The rows of a group lie close to one hidden flat surface of 10 dimensions, which may be shifted away from zero. Surfaces can cross.
Known rows, each followed by its group:
-1.482; -0.643; -3.548; 2.066; 4.529; -0.898; 0.391; -1.039; 1.030; 4.371; -0.969; -1.412; -1.968 : (0)
1.933; 0.502; -0.632; -0.267; 2.354; 1.717; 0.263; 0.669; -2.867; -2.773; 3.638; -4.589; -1.337 : (4)
3.587; 0.419; -2.601; -1.612; 0.327; 1.628; 3.005; -1.070; 0.653; 0.458; -4.221; 0.439; -1.752 : (2)
0.435; -0.349; 0.633; -3.830; -1.951; 0.214; -1.123; 2.500; 0.011; 1.169; -0.437; -0.702; -1.548 : (3)
1.720; 0.506; 2.663; -4.102; 2.925; -1.556; 0.072; 4.008; -0.106; 2.655; 0.969; -0.960; -4.110 : (3)
3.349; -0.185; -0.870; 0.222; -0.345; 1.810; -2.090; -0.948; -3.393; 1.433; 2.117; -1.074; -1.607 : (0)
0.423; -0.868; 0.103; -7.721; -0.254; 0.094; 1.264; 2.289; -0.377; 1.312; 0.382; 1.062; -4.655 : (4)
0.231; 1.309; 1.890; -3.108; -0.857; 1.561; -1.338; 2.657; -2.703; 0.645; 3.432; -1.661; -1.150 : (4)
0.694; -3.020; -2.918; -1.819; 1.663; -0.318; 2.165; -3.895; 0.567; 1.242; 1.211; 1.986; 0.850 : (2)
2.025; -1.722; 0.931; -2.134; -0.081; 3.134; 0.355; 0.656; 1.440; 1.996; 0.749; -0.651; 0.056 : (2)
1.750; -4.750; -0.839; -2.410; 0.828; -1.820; 3.569; -0.793; 0.142; -0.047; 3.592; -1.989; -3.185 : (4)
-0.429; -0.304; -1.281; -5.723; 1.376; -0.062; -0.266; 1.931; -0.219; -2.392; -1.949; 1.179; -2.681 : (3)
-1.364; -0.439; 2.492; -2.057; -0.047; -1.586; -0.547; 1.421; 2.714; -0.236; -0.619; 1.577; -1.497 : (3)
0.625; -0.540; 1.012; -1.964; -1.335; 1.326; 1.595; -0.809; -0.687; 4.632; 2.639; 1.606; 0.121 : (4)
-1.790; 0.149; -1.998; -1.961; -0.517; 3.767; 0.430; -1.435; 0.126; -4.194; 1.881; -1.671; 0.630 : (1)
-0.916; 3.000; 1.277; -1.503; 1.503; -0.996; 0.727; 2.387; 3.132; 0.416; -2.912; -1.602; 4.040 : (3)
-2.643; 0.208; 1.783; 0.836; 5.823; -0.069; -0.319; 1.303; 1.225; -3.998; 0.449; 1.308; 1.633 : (2)
4.434; -0.284; 0.283; 5.841; -0.640; 0.134; 3.130; -4.424; 5.000; -4.120; -4.352; 0.350; 1.366 : (1)
1.656; 0.815; -0.995; -1.841; 0.369; -2.527; -1.403; 3.036; -0.949; -0.399; -3.114; -2.500; -0.272 : (3)
2.290; -1.545; 0.581; -0.482; -0.859; 0.481; -1.854; 1.782; -1.847; -1.448; 0.183; -0.815; -2.409 : (3)
-7.643; -7.598; -4.207; -2.013; 1.406; -1.086; -4.370; 4.834; -1.941; 1.971; -0.788; 1.227; -1.017 : (3)
6.429; 1.506; 1.409; 3.654; 2.742; 1.096; 0.627; -0.901; -2.990; -2.884; 2.764; -3.641; 0.762 : (1)
-2.174; -2.463; -6.932; -0.159; 0.628; 2.355; -1.629; -2.612; 1.631; 0.482; -4.276; 0.648; -1.791 : (0)
-2.092; 3.729; 0.327; 4.414; -1.317; -0.221; -1.585; -5.543; 0.411; 0.602; -1.640; 7.401; 1.902 : (4)
1.531; 3.262; -0.197; -1.210; -1.152; 2.959; 0.010; -0.654; -1.981; 2.275; 0.359; 0.526; 0.848 : (4)
-0.274; 1.644; -0.999; -2.141; -0.804; -3.492; 4.672; -3.055; 0.813; -2.851; 0.624; 0.203; 0.289 : (1)
1.949; -1.557; -0.519; 1.253; -1.763; -1.851; 1.926; 1.809; 1.153; 1.770; -2.470; -3.745; 2.550 : (0)
-0.782; -0.219; 0.185; 0.475; 0.498; 7.528; -2.105; 1.573; -0.380; -1.556; 2.512; -2.742; -1.443 : (2)
-1.504; 1.653; -1.039; -2.124; 0.740; 0.464; 3.275; 1.150; -2.129; 2.018; -0.530; 1.337; 2.105 : (2)
-3.171; -4.042; -2.195; 2.257; 1.351; 0.864; -2.063; -2.625; 0.305; -2.321; 2.681; 0.902; -2.831 : (0)
-2.655; -3.996; 1.157; 2.896; 2.354; 1.183; 3.711; -3.632; 3.375; -0.748; 4.399; 1.205; 2.737 : (4)
-2.034; -0.989; 3.433; -3.500; -1.012; 2.781; -1.389; 1.913; -0.207; -0.336; 4.517; 1.028; -0.385 : (3)
-3.946; -3.457; 0.697; -1.536; 0.732; -3.379; -0.397; 1.805; 0.841; -1.651; 1.981; -0.098; -2.682 : (0)
-0.673; 2.565; -3.554; -2.261; 1.791; -2.480; 1.183; -1.537; 1.235; 4.148; -0.870; -2.833; 1.267 : (3)
0.257; -0.233; -2.568; -2.490; -1.493; 6.586; -2.565; -2.611; -0.031; -0.103; 0.653; 1.202; -3.660 : (0)
-0.278; -4.948; -1.273; -0.688; -0.502; -2.223; 0.144; 1.887; 2.717; 2.030; -2.812; -0.953; -6.351 : (0)
-2.914; 0.084; -1.540; -1.679; -0.282; -0.689; 1.636; -0.961; 0.827; -1.104; -0.205; 0.703; 0.074 : (1)
3.833; 1.545; -1.955; 4.337; 5.312; 3.260; -1.593; 0.656; -3.032; -0.215; -3.398; 0.370; 0.495 : (1)
-2.924; -1.128; 2.114; 0.344; -1.927; -1.912; -1.221; 1.372; 0.864; 1.677; 1.050; 0.893; 0.163 : (4)
2.486; -6.078; -3.214; 1.636; -2.440; -2.007; -2.824; 0.067; -2.276; 1.622; -1.079; -1.190; -3.705 : (0)
2.766; 0.651; 2.331; 0.765; 0.366; 1.336; 0.054; -1.910; 0.780; -2.806; 1.817; 0.331; 3.846 : (2)
-0.615; -1.849; 2.316; -0.034; 0.779; -3.423; 0.708; 1.887; 0.139; -1.424; 2.499; -1.922; -0.107 : (4)
-0.980; -4.161; -3.163; 0.039; -1.428; 1.641; -3.497; -1.508; -4.844; 3.866; 4.191; 1.688; -7.170 : (1)
0.162; -0.338; -2.297; -4.820; -0.149; -0.410; -4.581; -0.354; -2.291; -4.980; 1.143; -0.525; -2.410 : (2)
0.416; 0.785; 1.781; 1.114; -0.327; -3.376; -0.389; 0.662; 0.063; -0.272; -2.324; 2.701; 2.727 : (1)
2.337; 0.433; 4.013; 0.603; -2.814; 1.640; 1.666; -0.833; 0.653; -0.132; 2.480; 0.441; -0.369 : (1)
0.944; -3.830; -0.569; -0.777; -1.438; 2.098; 2.636; -2.147; 0.876; -1.000; 3.893; -2.143; -1.564 : (4)
-1.460; -2.631; 1.306; 4.246; -4.025; 2.993; -1.088; 1.573; 2.277; 0.255; 1.908; -5.739; 2.228 : (4)
-0.714; -0.615; 3.226; -3.534; -1.117; -1.083; -0.352; 4.362; 0.823; -0.802; -0.124; -0.505; -0.025 : (0)
2.913; -1.391; -0.094; 2.200; 3.818; 1.720; 0.021; 0.952; -1.314; -0.713; 0.398; -1.150; -1.634 : (3)
-2.687; -1.006; -1.294; -1.013; 0.112; 2.425; -3.231; 1.117; 1.312; 3.614; -2.125; 1.331; 0.747 : (0)
4.275; 0.707; 1.778; 1.123; 4.091; 2.431; -1.075; 4.316; 0.876; -1.502; -3.130; -2.526; -6.458 : (2)
-1.789; -2.112; 3.844; -2.960; 1.206; 1.654; -0.933; 2.405; -0.013; 0.507; 4.231; 2.036; -2.340 : (3)
4.172; -1.646; -1.526; 1.915; -0.077; 4.130; 0.826; -1.177; 0.028; 2.672; 0.035; -2.129; -2.106 : (3)
-0.223; 0.201; 0.052; -2.280; 2.016; -0.702; -0.630; 1.922; -2.424; -1.054; 2.761; -2.026; -0.494 : (0)
4.732; 0.103; 1.763; -2.194; -1.624; 0.421; 0.500; 1.061; 0.557; -3.980; 0.053; -3.384; -1.653 : (1)
1.781; 3.925; 3.154; -1.069; 2.748; -2.547; -0.118; 1.257; -2.699; -5.310; 0.885; 1.058; 1.950 : (2)
1.297; 0.981; 1.134; 2.658; 2.369; 0.166; -1.209; -0.311; -2.951; -0.876; 0.599; 3.212; 0.030 : (1)
-0.495; 2.286; -0.336; -5.377; -0.008; -0.576; 3.000; 0.394; 1.684; -5.127; -1.568; -0.714; 0.226 : (1)
0.821; 1.849; 1.110; -3.231; -0.188; -2.633; 1.252; -0.539; 0.977; 2.522; -0.528; 1.756; -2.851 : (0)
0.786; 1.435; 1.404; 1.233; -2.895; 2.769; 1.126; 0.759; -0.647; 0.951; -0.841; 0.535; 0.331 : (2)
4.035; 0.715; 0.560; 2.657; 1.645; -0.831; -0.176; 0.365; 0.919; -2.351; -3.952; -0.497; 2.006 : (1)
0.719; 0.203; 0.495; -0.300; 3.910; -0.233; 1.220; 2.287; 0.324; 0.924; -1.479; -0.462; 1.015 : (2)
-0.899; 1.708; -1.145; 0.419; 1.268; -1.478; 1.693; 1.103; -0.479; 0.605; -3.406; 0.837; 2.565 : (2)
-2.593; 2.325; 3.720; -3.193; -2.950; -0.295; 0.590; -0.933; 0.610; -0.302; 1.747; 5.053; 4.076 : (4)

New rows, each followed by its group:
0.337; 1.137; -0.672; 0.014; 1.848; -4.168; -0.464; -1.820; -1.211; -1.524; 1.233; 0.074; -0.212 : (3)
-2.212; -2.672; 1.689; 0.588; 0.525; 0.890; -0.294; -1.441; 3.213; 2.907; 2.944; 1.348; -3.977 : (3)
0.085; -0.148; -0.745; -3.900; 0.557; -7.555; -5.292; 2.077; -3.515; -1.693; -0.356; -0.008; -1.305 : (2)
0.140; -2.733; -1.344; -1.461; 2.126; 2.755; -1.021; -1.268; 1.872; -3.041; 0.191; 0.954; -4.400 : (2)
-1.307; -0.977; -0.540; -3.168; 0.971; -0.453; -0.276; 2.148; -2.512; -3.884; 3.103; -3.107; -0.224 : (0)
1.232; 1.021; 2.659; 0.888; -0.337; -4.362; 4.305; -0.868; 3.482; -4.279; 1.892; -5.249; 5.068 : (1)
2.134; 1.327; -2.103; 1.699; 5.995; 0.430; -0.550; -0.640; 0.000; 2.226; -2.062; 0.022; -3.150 : (0)
0.527; 2.749; -0.746; -1.164; 2.671; -1.152; 1.139; -2.420; 1.874; -0.352; -2.610; 2.993; -2.226 : (0)
-5.141; 0.655; 0.542; 0.800; -0.995; -0.028; -1.262; 2.670; -1.477; -2.639; -1.795; 3.398; -6.521 : (2)
2.920; 1.892; 0.452; 2.562; -0.781; -0.149; 1.037; -4.402; 0.124; -0.323; 0.427; 1.363; 1.551 : (0)
1.454; 0.156; 0.081; 3.441; -2.798; 5.216; -0.446; -3.174; -1.482; -0.010; 1.969; 1.237; 1.965 : (1)
-0.145; -0.745; -2.217; 0.693; -3.266; 3.029; 1.794; -4.616; 0.593; -0.988; 1.149; 0.540; -0.820 : (1)
0.712; 1.548; -1.069; -5.982; -0.561; 1.257; -0.120; -0.974; 1.156; -3.785; -2.273; 2.531; -4.579 : (0)
-3.002; -1.599; 4.044; -0.207; -3.548; -1.178; -1.038; 2.882; -0.219; 1.545; 0.798; 2.996; 8.497 : (3)
4.269; 1.313; 1.266; -1.303; -1.173; 1.278; -0.193; -0.034; -0.678; -4.240; -0.344; -1.051; 0.269 : (1)
2.360; 0.360; 3.032; 2.521; -0.377; -1.384; 0.914; -1.176; 0.511; -1.884; 1.287; 0.550; -0.723 : (4)
-0.859; 1.351; 0.442; -1.694; 2.075; -0.212; 0.733; 0.537; -0.742; 2.434; 0.258; 1.779; 0.784 : (4)
-2.494; 1.921; 1.530; 3.159; -0.203; -0.942; -3.189; -0.264; 0.780; -0.061; -1.909; 3.745; -2.293 : (4)
-0.792; 3.647; -0.415; -1.739; 4.143; -0.122; 0.397; 0.897; -1.449; -0.791; 0.848; -1.466; 2.968 : (0)
0.097; -1.428; 0.140; -2.280; 0.807; -2.271; -0.692; 1.595; -1.972; 1.671; 1.228; 0.781; -0.837 : (3)
-3.382; 3.982; 1.965; -3.372; -3.243; -3.285; -3.873; 1.185; -3.267; 2.473; 0.544; 4.670; 0.755 : (4)
-0.758; -2.202; 1.580; 3.605; 0.728; 2.590; -0.742; -0.509; 0.091; -1.137; 5.010; -2.451; -1.858 : (4)
-0.434; 2.783; 0.245; -1.252; 2.977; 1.336; -0.791; 3.827; -1.892; 0.235; -2.562; 0.214; 3.468 : (1)
-3.210; -2.648; 1.573; -5.696; -1.388; 1.009; -0.368; 4.776; 1.371; 2.387; 1.475; -1.086; -2.663 : (4)
-0.177; -2.030; 0.158; 1.713; -3.464; -3.674; -0.820; -0.003; -0.694; 1.316; -0.138; -0.049; 4.699 : (0)
-3.033; -1.676; 0.333; -0.460; 2.293; -6.662; 1.948; -0.659; 2.064; -0.873; -1.087; 3.311; 1.048 : (4)
-4.038; -2.613; -1.113; 0.299; -1.704; 0.796; 1.005; -0.208; 4.590; 5.560; -2.986; 2.361; 1.037 : (4)
3.597; 1.082; -0.466; 0.744; 1.356; -2.858; -0.199; -0.314; -1.544; -2.196; -2.429; 0.510; 0.000 : (1)
2.949; -2.342; -1.519; 4.044; -0.529; 2.949; -4.783; -1.524; -5.187; -0.909; 4.994; -3.382; 1.399 : (1)
-2.892; 1.154; -2.266; -2.055; -0.984; 4.510; -1.413; 0.071; 1.966; 1.324; 1.107; -4.746; 1.060 : (3)
1.230; -2.357; 2.831; 1.936; -0.375; -3.593; -0.860; -1.170; -0.851; -1.378; 3.998; 0.912; -3.367 : (1)
-1.607; 0.712; 1.532; 1.412; -0.767; 0.477; -1.073; -0.834; -1.234; 2.934; 3.021; 1.806; 1.048 : (4)
1.686; 1.440; 0.025; 0.909; -1.115; -0.477; 0.089; 0.140; -1.565; 1.499; 0.429; -1.708; 1.455 : (4)
2.127; 2.760; -2.056; 3.673; 1.922; 1.726; -0.313; 0.018; -1.989; 3.096; -1.387; -3.028; 1.608 : (4)
-1.017; 0.628; -2.802; -3.693; 8.465; 1.998; -0.037; 7.043; -0.724; -0.169; -3.904; -4.242; 0.657 : (3)
-3.397; -1.659; 1.411; 2.146; -0.978; -3.473; -1.822; -0.402; -0.219; 0.724; 2.665; 1.431; -0.456 : (4)
3.177; 0.297; 3.230; 0.562; -3.877; -0.477; 1.122; 1.381; 0.374; 4.351; -0.728; 0.551; 0.165 : (1)
0.258; -1.706; -2.172; -2.907; -2.308; 1.229; -2.470; 0.502; -3.090; 1.520; 0.546; 0.594; -3.510 : (1)
0.790; -3.906; -1.175; 2.108; -1.807; 1.158; -0.520; -0.711; -0.709; 3.320; 0.303; 0.418; 0.126 : (3)
1.206; 1.094; 0.528; -1.783; 4.930; -0.134; 1.528; 0.490; -2.274; -1.929; 3.160; -1.159; -0.860 : (4)
1.494; -0.566; 1.068; -0.538; 1.041; -2.020; 2.003; 0.165; 2.832; 4.648; -1.888; 1.145; -1.516 : (3)
-1.511; 0.424; 2.764; -0.747; -2.493; -0.386; 1.093; -1.280; 5.198; 4.501; 0.626; 0.703; 0.334 : (3)
0.779; -1.056; 4.170; 2.264; -0.557; -1.052; -1.465; 1.620; 1.356; -1.203; 0.021; 1.097; 1.474 : (1)
1.628; 0.052; -0.701; -1.778; 0.389; -3.317; 2.506; 0.622; -2.858; 4.086; -0.273; 1.333; -0.395 : (2)
2.881; 1.763; 0.672; 3.815; 1.590; -1.783; -1.914; -0.388; -3.956; -2.650; 1.036; -0.439; -3.032 : (2)
-0.448; 0.328; 0.675; -0.392; 3.553; 0.783; 1.466; 2.087; -0.470; 0.638; 0.109; 0.295; -0.468 : (2)
-0.275; 2.385; 1.295; 0.513; -0.146; -3.764; -1.461; -0.284; -2.820; -0.391; 1.289; 1.374; 0.991 : (4)
1.028; 1.256; 0.483; -3.602; 3.154; -1.528; 2.492; -0.004; 0.854; -6.959; 0.442; -1.064; -4.141 : (1)
-3.264; -1.264; -1.854; 2.330; -2.406; -1.946; -2.171; -1.341; 0.381; 0.188; -0.508; 0.153; -0.592 : (4)
-0.065; -1.340; -2.456; 1.141; 0.960; 0.729; -1.168; -2.093; -2.958; -0.006; 2.140; 0.401; -2.745 : (1)
3.590; 0.996; 0.763; -2.325; 1.342; -1.757; -1.007; 2.832; -2.100; 0.304; -1.061; -1.423; -1.801 : (2)
-2.809; 0.064; -3.131; 1.299; 2.740; -4.234; 0.734; -1.208; 0.598; 2.209; -1.534; -0.221; 2.744 : (0)
2.207; -0.525; 2.597; -1.418; 3.472; -2.238; 1.363; 1.915; 0.895; -1.178; -0.037; 0.907; -5.571 : (4)
1.168; 0.152; 3.191; -1.297; 1.228; 2.289; 1.154; -1.201; -1.010; -4.229; 4.046; 3.006; -2.935 : (2)
1.780; 3.016; 2.978; -1.206; -3.902; 4.030; 2.773; 0.608; -1.378; -1.211; 0.236; 2.003; -0.668 : (2)
3.496; 1.106; 0.034; 1.795; -0.435; 3.794; -0.252; -3.909; -2.191; -3.906; 0.955; 3.025; -2.300 : (1)
-1.090; 0.001; 3.619; -1.240; 1.525; 1.044; 1.702; 3.302; -1.255; 3.105; 3.327; 0.839; 0.978 : (2)
0.388; 0.831; 1.786; 0.591; -3.185; 2.705; -2.990; 0.231; -1.820; 1.500; -2.740; 7.062; 1.135 : (1)
-0.966; -1.313; 1.006; -0.321; 0.291; 3.458; -0.199; -2.674; 2.398; -2.881; 2.444; 2.265; -5.694 : (0)
5.921; 2.103; 6.342; 0.797; 1.106; 2.696; -1.147; 2.311; -5.212; 0.794; 4.975; 1.951; -4.377 : (1)
3.578; -1.017; 2.110; 1.674; 2.462; -3.082; 2.314; -0.545; 0.616; -1.483; -2.692; 4.572; 0.794 : (3)
1.065; -1.317; -1.397; 2.585; 2.485; -0.477; -0.384; -0.838; 0.367; -2.588; -0.119; -2.286; -0.087 : (1)
0.103; 0.413; -2.317; 0.743; 1.730; -0.781; 2.172; -4.398; 0.528; 0.454; -1.119; 3.670; -0.342 : (4)
1.815; -0.465; -2.983; 1.963; 1.660; -0.444; -0.048; -1.615; -4.289; -2.263; 4.439; -5.280; -0.067 : (4)
0.913; -0.643; 0.888; 4.040; 2.872; -1.740; 0.795; -3.783; 0.361; 3.479; 5.037; -0.081; -1.184 : (3)
-0.449; -1.571; 4.954; 3.842; 3.252; -2.637; -1.727; 1.776; 2.548; 0.120; -0.683; 3.194; -1.202 : (0)
-2.987; -0.844; 2.330; 1.307; -3.173; 1.087; -0.295; -2.226; 3.911; -0.046; -0.633; 4.838; -0.714 : (4)
1.187; 2.005; -0.957; 2.786; 0.699; 1.399; 1.031; -1.700; -3.409; 1.853; 2.169; -0.465; 3.443 : (1)
-1.750; -1.491; 0.251; 0.552; -1.666; -0.208; 2.180; -2.030; 1.142; -0.236; -0.650; 4.843; -2.854 : (2)
0.297; -0.953; 1.364; -1.135; -0.215; 0.435; 1.241; -0.228; 2.191; 0.440; -0.740; 2.358; -3.068 : (4)
5.167; 2.990; 1.319; -3.227; 2.817; 2.594; -2.139; 0.972; -1.081; 0.275; -1.755; 2.276; -5.490 : (0)
-0.375; 0.123; -2.455; 0.152; -3.040; -3.202; -0.603; -1.708; 3.042; 2.641; -3.498; -1.194; 0.072 : (3)
1.291; 0.008; -0.072; 2.926; 0.606; 2.413; 0.033; -2.240; 1.373; -1.844; -0.466; -0.057; 2.384 : (2)
2.026; -1.369; 2.744; -2.312; -3.803; -3.772; -0.097; -0.001; -0.115; 4.614; 1.618; 2.149; -2.728 : (3)
-0.837; 3.020; -0.268; -0.877; 4.361; 0.896; -1.091; -0.027; 0.150; -0.689; -0.565; 1.201; 1.267 : (0)
-0.187; 1.658; 4.673; -2.005; 3.094; 0.841; 0.466; 5.370; -2.090; 0.189; 2.891; -0.261; -0.749 : (2)
-0.733; 0.099; -4.525; 0.132; 1.276; 4.554; 3.597; -1.869; 2.788; -0.403; -2.783; -2.182; -1.149 : (1)
-0.786; -4.168; -1.740; -0.966; 2.914; -0.847; 4.367; -1.012; 2.059; 1.117; 1.797; -1.274; 1.351 : (4)
0.972; -0.438; 2.825; -2.179; -1.402; 1.710; 1.621; 1.625; 1.391; 0.073; 1.237; -0.942; -0.147 : (4)
-3.655; -1.249; 1.134; 1.326; -0.371; -1.965; -1.050; 0.425; 1.874; 3.123; -0.411; 2.718; -0.182 : (4)
0.344; -0.845; -0.441; -3.233; -2.383; 1.145; 0.419; -1.143; 0.007; -0.312; 1.618; -0.033; -4.032 : (0)
-0.589; 1.746; 0.661; 0.277; 2.569; 0.957; 4.287; 0.113; 1.565; 1.229; -0.097; 0.353; -1.476 : (1)
0.297; -0.925; 0.209; 2.613; 0.313; -1.087; -0.809; -0.088; -0.846; 0.528; 0.967; -1.493; 2.575 : (1)
-1.517; -0.971; -0.252; 1.576; -1.971; 0.427; -1.090; -3.813; 2.037; 0.554; 0.135; 3.514; -0.268 : (0)
-3.574; 0.285; -1.771; 2.857; 2.276; 0.979; -1.058; -0.068; 1.956; 0.129; -2.285; 0.262; 0.617 : (4)
-1.343; 0.394; 1.235; -1.797; 0.900; -0.127; -1.815; -0.562; 1.748; 0.429; -0.674; 4.014; -2.836 : (0)
1.672; -0.235; 1.058; -1.258; -6.070; 2.816; 2.111; -2.157; 1.224; 4.722; 0.869; 1.355; 2.213 : (4)
